The same things were measured in two ways. Each way mixes the same 9 hidden numbers, adds some noise and spreads widely along 5 directions of its own, which tell nothing about the thing.
In the rows, 128 means zero.
Some things both ways: the first way, then the second way.
[121, 141, 115, 146, 123, 134, 112, 130, 109,  98, 137, 134, 123,  94, 138,
 152, 125, 151, 134, 120, 163, 106, 153]
[179, 158, 128,  82, 150,  97, 130, 168, 107, 130, 101,  90, 137, 155, 123,
 149, 111, 150, 131, 131,  97]

[161, 141, 108, 127, 144, 131, 108, 113, 113, 148, 132, 137, 116, 137, 121,
 124, 113, 159, 136, 144, 109, 156, 138]
[176, 182, 104, 121, 134,  94, 120, 139, 139, 121,  98, 106, 146, 166, 145,
 112, 137, 148, 134, 131, 105]

[110, 125, 124, 129, 111, 113, 125, 147, 143, 125, 136, 121, 138, 131, 118,
 126, 147, 134, 134, 116, 134, 123, 117]
[112, 143, 121, 143, 133, 134, 127, 135, 140, 111, 136, 145, 125, 146, 120,
 142, 152, 115, 155, 116, 133]

[131, 140, 119, 115,  95, 128, 120, 146, 125, 115, 133, 126, 104, 116, 120,
 149, 137, 125, 121, 140, 152, 111, 134]
[156, 142, 126, 100, 140, 133, 140, 136, 125, 125, 107, 127, 115, 149, 144,
 132, 161, 149, 154, 120, 146]

[189, 140, 116, 133, 142, 125,  86, 116, 116, 141, 108, 124, 134, 130, 142,
 153, 108, 174, 176, 159,  98, 163, 143]
[131, 131, 155, 119, 136,  95, 111, 168, 114, 118, 106,  86, 169, 129,  94,
 128, 140, 128,  95, 106,  69]

[104, 114, 104, 151, 155, 125, 139, 131, 132, 166, 142,  92,  84, 141, 140,
 113, 145, 143, 122, 112, 122, 160, 157]
[138, 153,  83,  98, 172, 146, 139, 123, 141, 143,  87, 151, 119, 160, 129,
 138, 120, 145, 180, 140, 196]

[147, 139, 132, 110, 121, 113, 104,  93, 121, 117, 156, 164, 142, 140, 112,
 126, 113, 152, 139, 138, 112, 122, 127]
[108, 148, 111, 152, 165, 141, 136,  95, 178, 132,  87, 157, 127, 163, 112,
 132, 165, 108, 180, 122, 143]

[136, 131, 129, 137, 119, 125, 125, 130, 146, 114, 143, 119, 150, 117, 150,
 146, 138, 137, 143, 106, 114, 129, 128]
[135, 144, 120, 159,  92, 147, 100, 139, 151, 103, 177, 148, 119, 155, 107,
 143, 131, 113, 187, 163,  74]

[154, 148, 158, 112, 100,  94, 111, 151, 126,  95, 149, 156, 145, 128, 113,
 133, 115, 131, 137, 106, 128, 121,  84]
[144, 163, 122, 170, 119, 119, 109, 135, 141,  97, 146, 129, 150, 142, 137,
 118, 169, 102, 146, 109, 115]

[162, 116, 133, 121, 136, 126, 132,  98, 126, 146, 147, 149, 126, 159, 130,
 121, 116, 115, 117, 125, 106, 152, 132]
[132, 106, 151, 129, 147, 130, 150, 129, 126, 115, 133, 115, 126, 115, 121,
 147, 144, 124, 114, 116, 130]

[137, 144, 143,  87,  91,  92, 106, 122, 144, 108, 142, 116, 103, 120, 129,
 148, 125, 154, 157, 154, 114, 124, 109]
[136, 144, 150, 105, 149, 151, 161, 140, 120, 122, 109, 115, 116, 130, 121,
 156, 166, 117, 122,  72, 122]

[135, 119, 131, 120, 115, 107, 131, 107, 153, 129, 140, 118, 119, 156, 130,
 121, 117, 131, 108, 120, 110, 150, 113]
[ 81, 120, 123, 154, 155, 173, 136, 132, 132,  73, 125, 121, 161, 117, 132,
 112, 133,  93, 112, 100, 118]

[140, 124, 117, 128, 137, 128, 134, 129, 115, 138, 126, 135, 141, 131, 131,
 124, 123, 136, 130, 130, 159, 127, 134]
[148, 150, 147, 164,  78, 107, 133, 145, 135,  92, 194, 130,  93, 141, 139,
 150, 170, 123, 140, 109,  75]

[115,  96, 143, 135, 122, 103, 176, 159, 136, 155, 105, 114, 163, 148, 128,
 101, 126, 100, 156, 111, 152, 173, 112]
[174, 103, 142, 108, 157, 101, 165, 132, 120, 128, 141, 125, 140, 102, 135,
 163, 173, 147,  89, 116, 182]

[102, 117, 101, 162, 146, 154, 109, 151, 108, 125, 141, 153, 143, 119,  78,
 110, 148, 132, 119, 112, 158,  94, 156]
[113, 127, 136, 137, 148,  71, 140, 144, 137, 129, 131, 138, 110, 143, 112,
 167, 146, 131, 140, 113, 133]

[141, 116, 115, 149, 131,  92, 144, 120, 117, 148, 113, 153, 190, 166, 166,
 138, 121, 140, 135, 104, 177, 136, 132]
[113, 107, 157, 122, 145, 106,  98, 149, 115, 146,  98,  97, 143, 159,  69,
 120, 112, 166, 155, 170, 137]

[123, 105, 135, 136, 126, 122, 129, 134, 144, 120, 111, 107, 130, 130, 115,
 123, 121, 123, 119, 128, 144, 131, 121]
[142, 121, 134, 123, 156, 135, 175, 123, 132, 115, 133, 117, 134, 125, 120,
 150, 140, 142, 100, 123, 149]

[138, 141, 150,  91, 112, 118, 106, 142, 146, 116, 148, 122, 109, 123,  86,
 116, 128, 142, 133, 144,  95, 129,  82]
[ 92, 101, 156, 149, 132,  99, 123, 160, 110, 110, 141,  92, 137,  99,  94,
 130,  91, 117,  79, 103, 114]

[107, 115, 128, 136, 128, 120, 113, 131, 136, 120, 133, 129, 126, 130, 118,
 134, 140, 134, 120, 123, 138, 117, 125]
[102, 131, 145, 153, 143, 133, 133, 121, 136, 115, 136, 131, 106, 150, 107,
 154, 139, 115, 167, 117, 144]

[129, 139, 127, 107, 104, 108, 167, 127, 128, 147, 118, 135, 171, 131, 129,
 109, 110, 138, 145, 135, 152, 165, 108]
[154, 159,  93, 148, 128, 122, 127, 108, 165, 101, 132, 151, 146, 153, 167,
 120, 183, 129, 151, 136, 133]

[113,  92, 122, 126, 131, 116, 129, 133, 158, 156, 132, 103, 110, 168, 106,
 104, 145, 121, 126, 132, 113, 142, 135]
[ 93, 132, 114, 187, 107, 153, 127, 127, 152,  95, 152, 152, 106, 129, 131,
 100, 138, 104, 152, 112, 127]

[126, 120, 127, 106, 135, 122, 119, 117, 137, 142, 145, 124, 123, 144, 111,
 115, 135, 147, 127, 142, 122, 119, 119]
[ 79, 138, 140, 176, 104, 125, 128, 134, 141,  91, 163, 128, 101, 125, 122,
 139, 136,  92, 124,  80,  93]

[129, 100, 144, 119, 120, 165, 113, 121, 145, 108, 133, 148, 124, 128,  89,
 136, 145,  83,  76, 139, 128,  94, 108]
[103, 142, 127, 187, 117, 133, 124,  80, 164,  68, 160, 119, 114, 134, 174,
 130, 148,  87, 140,  97, 115]

[160, 151, 154, 108, 116,  97,  98, 163, 119,  93, 154, 138, 132, 118, 107,
 128, 113, 150, 152, 110, 126, 111,  91]
[141, 164,  97, 135, 154, 129, 138, 119, 160, 135, 111, 158, 152, 142, 120,
 139, 176, 119, 135, 106, 170]

[121, 123, 106, 146, 147, 131, 118, 134, 139, 145, 128, 110, 140, 134, 123,
 119, 138, 157, 133, 124, 118, 139, 130]
[127, 162, 106, 129, 137, 110, 132, 139, 145, 109, 124, 127, 144, 154, 123,
 143, 136, 130, 125, 119, 110]

[128, 127, 111, 134, 141, 131, 136, 109, 145, 143, 140, 127, 164, 142, 128,
 112, 128, 154, 103, 111, 123, 137, 112]
[141, 167,  94, 126, 133, 101, 122, 136, 147, 107, 120,  98, 160, 164, 125,
 127,  88, 151, 113, 159,  90]

Other things, the second way, with their names:
(305): [184, 154, 129, 128, 150, 132, 138, 145, 128, 121,  85,  81, 181, 135, 118,
  87, 140, 135,  94, 126,  98]
(569): [143, 158, 126, 151, 117,  84, 137, 148, 143, 112, 155, 134, 123, 141, 124,
 154, 160, 119, 124, 103, 103]
(157): [163, 128, 124,  93, 148,  94, 144, 129, 136, 142, 102, 106, 126, 121, 130,
 152, 122, 138, 107, 119, 114]
(699): [125, 114, 149, 126, 162, 120, 122, 134, 123, 126, 109, 115, 119, 157, 104,
 144, 125, 138, 174, 149, 141]
(5): [126, 138, 127, 166, 120, 102, 100, 130, 143, 102, 138, 103, 144, 143, 121,
 116, 113, 115, 136, 141,  88]
(790): [160, 186, 108, 157, 107, 104, 124, 131, 151, 103, 142, 126, 111, 177, 150,
 125, 142, 132, 168, 137,  85]
(606): [ 75, 106, 120, 131, 167, 131, 101, 140, 131, 135,  81, 110, 146, 140,  76,
 105,  64, 134, 149, 154, 142]
(646): [105, 113, 144, 135, 113, 117, 128, 140, 134, 128, 154, 114, 102, 130,  89,
 157,  98, 134, 129, 133, 106]
(62): [119, 120, 115, 152, 172, 131, 141, 116, 141,  85, 158, 137, 147, 130, 135,
 170, 126,  95, 141, 138, 145]
(692): [139, 152, 129, 133, 126, 124, 129, 156, 121, 125, 147, 129, 117, 161, 100,
 144, 127, 149, 157, 142, 148]
(313): [ 94, 105, 167, 155, 104, 110,  99, 141, 120, 100, 163, 108, 117, 116, 109,
 145, 134, 108, 131, 107,  95]
(99): [147, 113, 143, 148, 135,  87, 128, 129, 149, 140, 127, 119, 142, 140,  88,
 135, 141, 147, 125, 160, 109]
(54): [133, 138, 131, 160,  95,  70,  96, 141, 147, 146, 139, 123, 129, 137,  92,
 119, 133, 139, 130, 135, 108]
(91): [107, 119, 111, 140, 127, 106, 127, 146, 124, 112, 158, 140, 118, 110, 134,
 145, 109, 120, 118, 110, 166]
(517): [112, 127, 108, 131, 157, 100, 128, 132, 134, 105, 136, 106, 155, 125, 125,
 150,  86, 124, 101, 131, 138]
(315): [128, 148, 142, 171, 114, 142, 116, 135, 130,  82, 164, 116, 130, 132, 132,
 130, 147,  87, 144, 101,  94]
(807): [163, 162, 126, 125, 154, 119, 127, 134, 124, 114, 115,  91, 138, 153, 128,
 143, 105, 121, 140, 129, 119]
(571): [116, 121, 151, 145, 144, 164, 124, 131, 119, 124, 102, 116, 133, 118, 107,
 101, 156, 108, 138,  90, 162]
(124): [155,  94, 138, 101, 157,  75, 157, 152, 131, 137, 129, 128, 125, 123, 110,
 171, 135, 154, 118, 157, 106]
(525): [169, 120, 140, 119, 110,  78, 118, 132, 133, 123, 154, 105,  96, 124, 141,
 165, 114, 125, 140, 137,  76]
(595): [116,  85, 127, 127, 148, 115, 152, 128, 148, 146, 145, 134, 112, 108,  77,
 174,  84, 128, 118, 155, 131]
(716): [117, 140, 106, 137, 153,  98,  93, 137, 135, 108, 102, 110, 167, 111, 142,
 123, 120,  81, 111,  89, 110]
(96): [149, 134, 146, 115, 139,  87, 110, 147, 106, 101, 117,  80, 161, 115, 152,
 128, 145, 119,  92,  89, 108]
(519): [144, 128, 156, 126, 128,  90, 113, 163, 103, 110, 124,  77, 144, 109, 126,
 127, 125, 118,  87,  87,  94]
(205): [115, 112, 118, 101, 136, 127, 109, 137, 128, 129,  96, 144, 123, 119, 143,
 116, 160, 131, 151, 105, 155]
(161): [ 43,  83, 136, 160, 161, 155,  95, 106, 135,  80, 158, 121, 132, 124, 107,
 163,  79,  80, 164, 141, 139]
(55): [ 78, 121, 119, 117, 156, 144, 148, 139, 128, 122, 128, 155,  92, 138, 111,
 161, 123, 127, 162, 108, 179]
(462): [149, 125, 155, 130, 130, 115, 150, 145, 119, 114, 146, 128, 111, 128, 132,
 151, 176, 133, 131, 105, 132]
(400): [143, 134, 133, 137, 151, 136, 155, 132, 133, 113, 104, 107, 137, 141, 122,
 110, 137, 143, 120, 130, 124]
(125): [120, 112, 157, 137, 134, 119, 148, 139, 129, 108, 156, 127, 114, 122, 112,
 166, 154, 117, 123, 113, 106]
(662): [128, 127, 139, 114, 135, 139, 126, 147, 116, 123, 102, 120, 109, 136, 130,
 112, 142, 135, 156, 109, 133]
(172): [101, 128,  85, 156, 156, 120, 109, 113, 169, 121,  92, 146, 162, 118, 128,
 102, 131,  94, 130, 116, 131]
(329): [128, 118, 144, 146, 145, 130, 114, 122, 132, 113, 135, 122, 129, 134, 114,
 144, 139, 105, 163, 129, 122]
(449): [167, 153, 125, 118, 145,  79, 118, 137, 142, 131, 124, 134, 138, 151, 128,
 170, 171, 121, 155, 124, 111]
(131): [124, 129, 132, 144, 134, 117, 130, 147, 129, 113, 139, 124, 145, 148, 103,
 127, 134, 151, 132, 152, 137]
(464): [119, 131, 138, 126, 139, 113, 141, 129, 128, 135, 113, 114, 103, 146, 115,
 132, 121, 154, 136, 119, 161]
(625): [197, 173, 126, 107, 122, 124, 116, 123, 128, 138, 120, 103, 125, 170, 133,
 135, 141, 160, 164, 145, 147]
(451): [132, 125, 141, 116, 159, 113, 127, 162, 105, 112, 111,  98, 137, 134, 115,
 138, 110, 122, 129, 119, 116]
(349): [119, 121, 159, 152, 132, 124, 101, 124, 114,  76, 130,  78, 136, 121, 156,
 112, 125,  97, 128, 104,  86]
(250): [ 95, 105, 121, 144, 137, 147, 113, 139, 137, 135, 115, 146, 124, 138,  88,
 104, 118, 134, 167, 154, 153]
(558): [ 77, 113, 134, 155, 122, 116, 110, 108, 153, 110, 172, 136, 127, 127, 103,
 173, 129, 108, 135, 124, 135]
(239): [178, 101, 168, 116, 148, 104, 178, 150, 118, 128, 132, 103,  98, 112, 115,
 166, 135, 129, 111, 121,  84]
(457): [174, 149, 102,  87, 147, 126, 125, 146, 128, 104, 128, 128, 148, 153, 152,
 157, 136, 137, 153, 149, 102]
(226): [ 38,  59, 183, 178, 181, 152, 156, 124, 120,  95, 106, 102, 138, 109,  81,
 104, 127, 117, 103, 110, 151]
(66): [101, 129,  89, 137, 130, 131,  89, 117, 152,  85, 142, 134, 135, 159, 149,
 131,  96, 126, 182, 178, 104]
(218): [124, 141, 118, 121, 134, 122, 140, 124, 145, 121, 127, 125, 117, 162, 118,
 144, 122, 155, 147, 148, 131]
(422): [149, 135, 111,  99, 151, 110, 184, 131, 155, 142, 104, 115, 143, 131, 102,
 147, 125, 167,  71, 135, 113]
(341): [142, 150, 119, 141, 134, 117, 133, 125, 142, 108, 137, 125, 129, 140, 138,
 145, 144, 115, 135, 114, 125]
(342): [ 87, 114, 142, 152, 148, 117, 120, 129, 136, 108,  90, 108, 157, 122, 119,
  94, 149, 122, 103, 101, 121]
(260): [145, 121, 131, 138, 151, 125, 145, 103, 153, 121, 115, 130, 129, 139, 135,
 132, 163, 135, 141, 135, 148]
(542): [129, 128, 125, 162, 142, 126, 104, 145, 129, 123, 131, 129, 138, 147,  92,
 117, 109, 122, 171, 157, 151]
(24): [120, 119, 149, 125, 133, 114, 117, 159, 116, 130, 147, 148, 122, 128,  95,
 167, 167, 115, 154, 110, 140]
(32): [152, 116, 168, 142,  98,  71, 109, 168, 110, 126, 141,  71, 129, 119,  98,
 119, 107, 143,  90, 126,  59]
(190): [122, 130, 153, 159, 119,  94, 119, 137, 135, 104, 150, 126, 102, 154, 128,
 145, 155, 120, 168, 128,  92]
(566): [102, 123, 130, 160, 138, 119, 112, 115, 136,  97, 142, 124, 126, 118, 142,
 141, 139,  87, 135,  91, 134]
(25): [142, 145, 144, 119, 106,  96, 116, 132, 132, 128, 131, 103,  94, 139, 135,
 145, 132, 130, 141, 104, 104]
(553): [137, 129, 119, 131, 110,  97,  79, 152, 128, 133, 117, 103, 133, 145, 107,
 102,  82, 143, 157, 167,  97]
(676): [132, 120, 136, 107, 149, 113, 120, 151, 124, 158,  89, 104, 139, 136,  77,
 127, 104, 145, 130, 140, 134]
(499): [110, 111, 119, 170, 141, 145, 103, 123, 145, 130, 116, 146, 126, 138,  97,
 101, 122, 108, 188, 154, 150]
(249): [113,  94, 158, 143,  96,  94, 130, 205,  93, 109, 177, 112, 119, 111,  79,
 129, 105, 154,  94, 139,  87]
(702): [190, 115, 107,  42, 202,  96, 184, 133, 134, 192,  55, 144, 134, 115, 116,
 167, 159, 171, 109, 121, 215]
(240): [180, 119, 150, 107, 160, 100, 161, 131, 135, 142,  97, 104, 143, 122, 114,
 146, 165, 139, 103, 121, 112]
(219): [148, 118, 137, 113, 138, 121, 155, 121, 129, 140, 107,  96,  85, 125, 124,
 133,  89, 145, 126, 125, 130]
(460): [125, 138, 113, 107, 152, 137, 138, 138, 127, 123, 143, 149, 122, 140, 122,
 174, 140, 132, 150, 122, 183]
(550): [ 93, 125, 116, 113, 160, 122, 143, 123, 140, 123, 116, 126, 129, 132, 111,
 161, 110, 132, 116, 117, 152]
(378): [109, 102, 132, 137, 166, 116, 140, 132, 135, 122, 125, 127, 131, 126, 100,
 157, 118, 114, 135, 134, 134]
(596): [101, 108, 133, 146, 130, 127, 108, 102, 158, 128, 145, 141, 111, 126, 104,
 164, 128, 101, 163, 132, 131]
(288): [ 72, 109, 141, 135, 154, 139, 122, 139, 129, 110, 131, 121, 149, 134,  84,
 148, 125, 122, 128, 124, 137]
(388): [ 41,  84, 110, 150, 140, 160,  93, 135, 140,  70, 113, 125, 164, 123, 123,
  81,  98, 112, 135, 157,  71]
(755): [153, 119, 139, 118, 137, 123, 115, 147, 109, 122, 109, 111, 131, 119, 141,
 109, 154, 127, 137, 109, 138]
(11): [ 91, 122, 133, 152, 153, 102, 111, 124, 141, 110,  81, 108, 149, 150, 123,
  89, 138, 135, 133, 129, 116]
(728): [140, 118, 140, 115, 131, 112, 141, 128, 134, 128, 129, 111, 115, 129, 114,
 151, 127, 141, 121, 132, 112]

Some of these things the first way, each followed by its name:
[112, 123, 138, 121, 112, 126, 120, 146, 152, 117, 138, 120, 128, 120, 101,
 128, 147, 123, 133, 127, 110, 126, 108]
(341)
[121, 117, 101, 114,  88, 132, 162,  84, 174, 155, 150, 146, 180, 174, 132,
 112, 150, 110,  90, 118, 110, 143, 130]
(388)
[151, 143, 154,  84,  85,  89, 117,  85, 119,  85, 134, 174, 138, 138,  97,
 118,  73, 141, 101, 154, 165, 112,  91]
(226)
[127,  99, 124, 125, 139, 146, 137, 115, 142, 155, 135, 125, 141, 138, 122,
 120, 143, 117, 149, 142, 104, 141, 151]
(157)
[147, 129, 140, 133, 122, 137, 104, 126, 119,  99, 122, 135, 117,  97, 128,
 159, 117, 128, 145, 140, 124, 131, 133]
(329)
[114, 124, 109, 143, 125, 142, 125, 119, 107, 125, 114, 153, 152, 111, 114,
 131, 126, 137, 131, 142, 166, 120, 153]
(190)
[129, 105, 128, 133, 133, 134, 137,  75, 126, 142, 146, 153, 131, 144, 119,
 107, 113, 117, 146, 137, 102, 154, 172]
(239)
[126, 124, 121, 122, 106, 108, 133, 132, 113, 117, 131, 133, 119, 133, 142,
 144, 130, 123, 128, 132, 183, 106, 150]
(662)
[160, 134, 134, 166, 159, 128,  91, 140,  93,  99, 136, 140,  94, 113, 125,
 143, 102, 142, 126, 105, 139, 128, 144]
(542)
[161, 109, 120, 157, 160, 142, 124, 131,  93, 144,  97, 134, 130, 128, 150,
 149, 115, 118, 140, 136, 162, 145, 157]
(96)
[149, 125, 125, 114, 152, 132, 124, 111, 125, 140, 142, 117, 124, 126, 142,
 131, 122, 154, 136, 141, 128, 127, 132]
(646)
[133, 105, 110, 158, 152, 121, 147, 129, 104, 154, 106, 127, 136, 144, 143,
 124, 114, 125, 140, 124, 176, 153, 167]
(462)
[147, 122, 126, 112, 129, 134, 135, 104, 133, 144, 138, 135, 143, 140, 131,
 124, 126, 130, 133, 140, 122, 137, 130]
(728)
[118, 119, 118, 133, 147, 147, 120, 133, 134, 130, 138, 110, 117, 121, 118,
 126, 141, 142, 111, 127, 139, 110, 131]
(550)
[129, 120, 126, 104, 126, 132, 137, 125, 121, 144, 120, 121, 132, 117, 139,
 143, 141, 135, 153, 162, 150, 121, 137]
(25)
[115, 119, 125, 111, 126, 161, 156, 109, 133, 150, 132, 127, 142,  98, 126,
 128, 142, 119, 155, 158, 114, 148, 148]
(525)
[145, 114, 133, 125, 139, 135, 117, 125, 127, 131, 130, 129, 138, 129, 102,
 115, 118, 134, 162, 142, 111, 134, 143]
(172)
[133, 110, 113, 131, 148, 137, 113, 127, 126, 150, 140, 131, 104, 159, 109,
 116, 140, 129,  98, 132, 134, 120, 135]
(464)
[146, 120, 134, 121, 111, 107, 142, 130, 126, 154, 139, 141, 122, 162, 140,
 130, 132, 103, 141, 124, 126, 158, 137]
(755)
[143, 111,  88, 156, 180, 145, 136,  94, 111, 172, 117, 117, 131, 149, 154,
 121, 117, 155, 105, 134, 152, 149, 166]
(218)
[135, 132, 133, 120, 118, 128, 124, 119, 127, 119, 142, 143, 139, 123, 114,
 127, 121, 135, 130, 130, 124, 128, 124]
(125)
[136, 112, 145, 144, 137, 136, 108, 148, 116, 103, 143, 146, 137, 114, 119,
 138, 137, 111, 144, 108, 135, 102, 136]
(716)
[108, 113, 128, 175, 157, 154, 135, 120, 123, 113, 133, 127, 125, 104, 122,
 118, 120, 116,  99,  92, 127, 146, 140]
(62)
[134, 132,  94, 144, 145, 162, 146, 104, 104, 153, 138, 151, 154, 116, 110,
 101, 114, 141, 142, 135, 123, 158, 174]
(124)
[142, 131, 123, 128, 140, 118, 111, 102, 118, 119, 152, 138, 124, 135, 135,
 132, 114, 152, 120, 120, 137, 117, 137]
(606)
[147, 139, 127, 143, 140, 110, 121, 155, 107, 135, 153, 139, 132, 133, 147,
 133, 134, 140, 152,  93, 135, 135, 135]
(24)
[119, 106, 132, 111, 117,  99, 153, 117, 152, 124, 134, 130, 202, 160, 118,
  96, 119, 139, 134, 114, 161, 100, 114]
(422)
[115, 125, 130, 135, 149, 145, 133, 139, 130, 121, 133, 113, 127, 102, 111,
 112, 125, 140, 111, 118, 131, 134, 109]
(517)
[112, 159, 118, 116,  86, 134, 146, 132, 146, 118, 154, 124, 139,  94, 136,
 138, 145, 133, 129, 114, 107, 151, 117]
(457)
[145, 114, 131, 122, 123, 123, 145, 106, 124, 141, 115, 144, 153, 142, 129,
 120, 110, 121, 135, 143, 144, 151, 134]
(260)
[139, 146, 153,  84,  80, 120, 118, 147, 139,  95, 148, 150, 153, 110, 114,
 150, 143, 119, 131, 135, 134,  95,  80]
(313)
[137, 113, 143, 141, 128, 114, 113, 127, 132, 113, 125, 120, 121, 127, 139,
 146, 122, 127, 138, 121, 126, 133, 122]
(315)
[169, 147, 140,  94, 145, 167, 100, 101, 137, 125, 184, 132,  90, 107,  89,
 111, 120, 145, 132, 147,  38, 144, 120]
(595)
[120, 144, 131, 130,  98, 123, 117, 121, 109,  79, 147, 172, 142, 103, 121,
 148, 121, 126, 107, 116, 175,  91, 127]
(699)
[132, 136, 119, 146, 146, 108, 112, 148, 118, 130, 138, 116, 108, 132, 136,
 129, 124, 160, 120, 104, 141, 136, 121]
(692)
[169, 116, 136, 122, 133, 134, 103, 128, 120, 127, 123, 145, 145, 141, 115,
 137, 123, 127, 148, 142, 124, 119, 131]
(32)
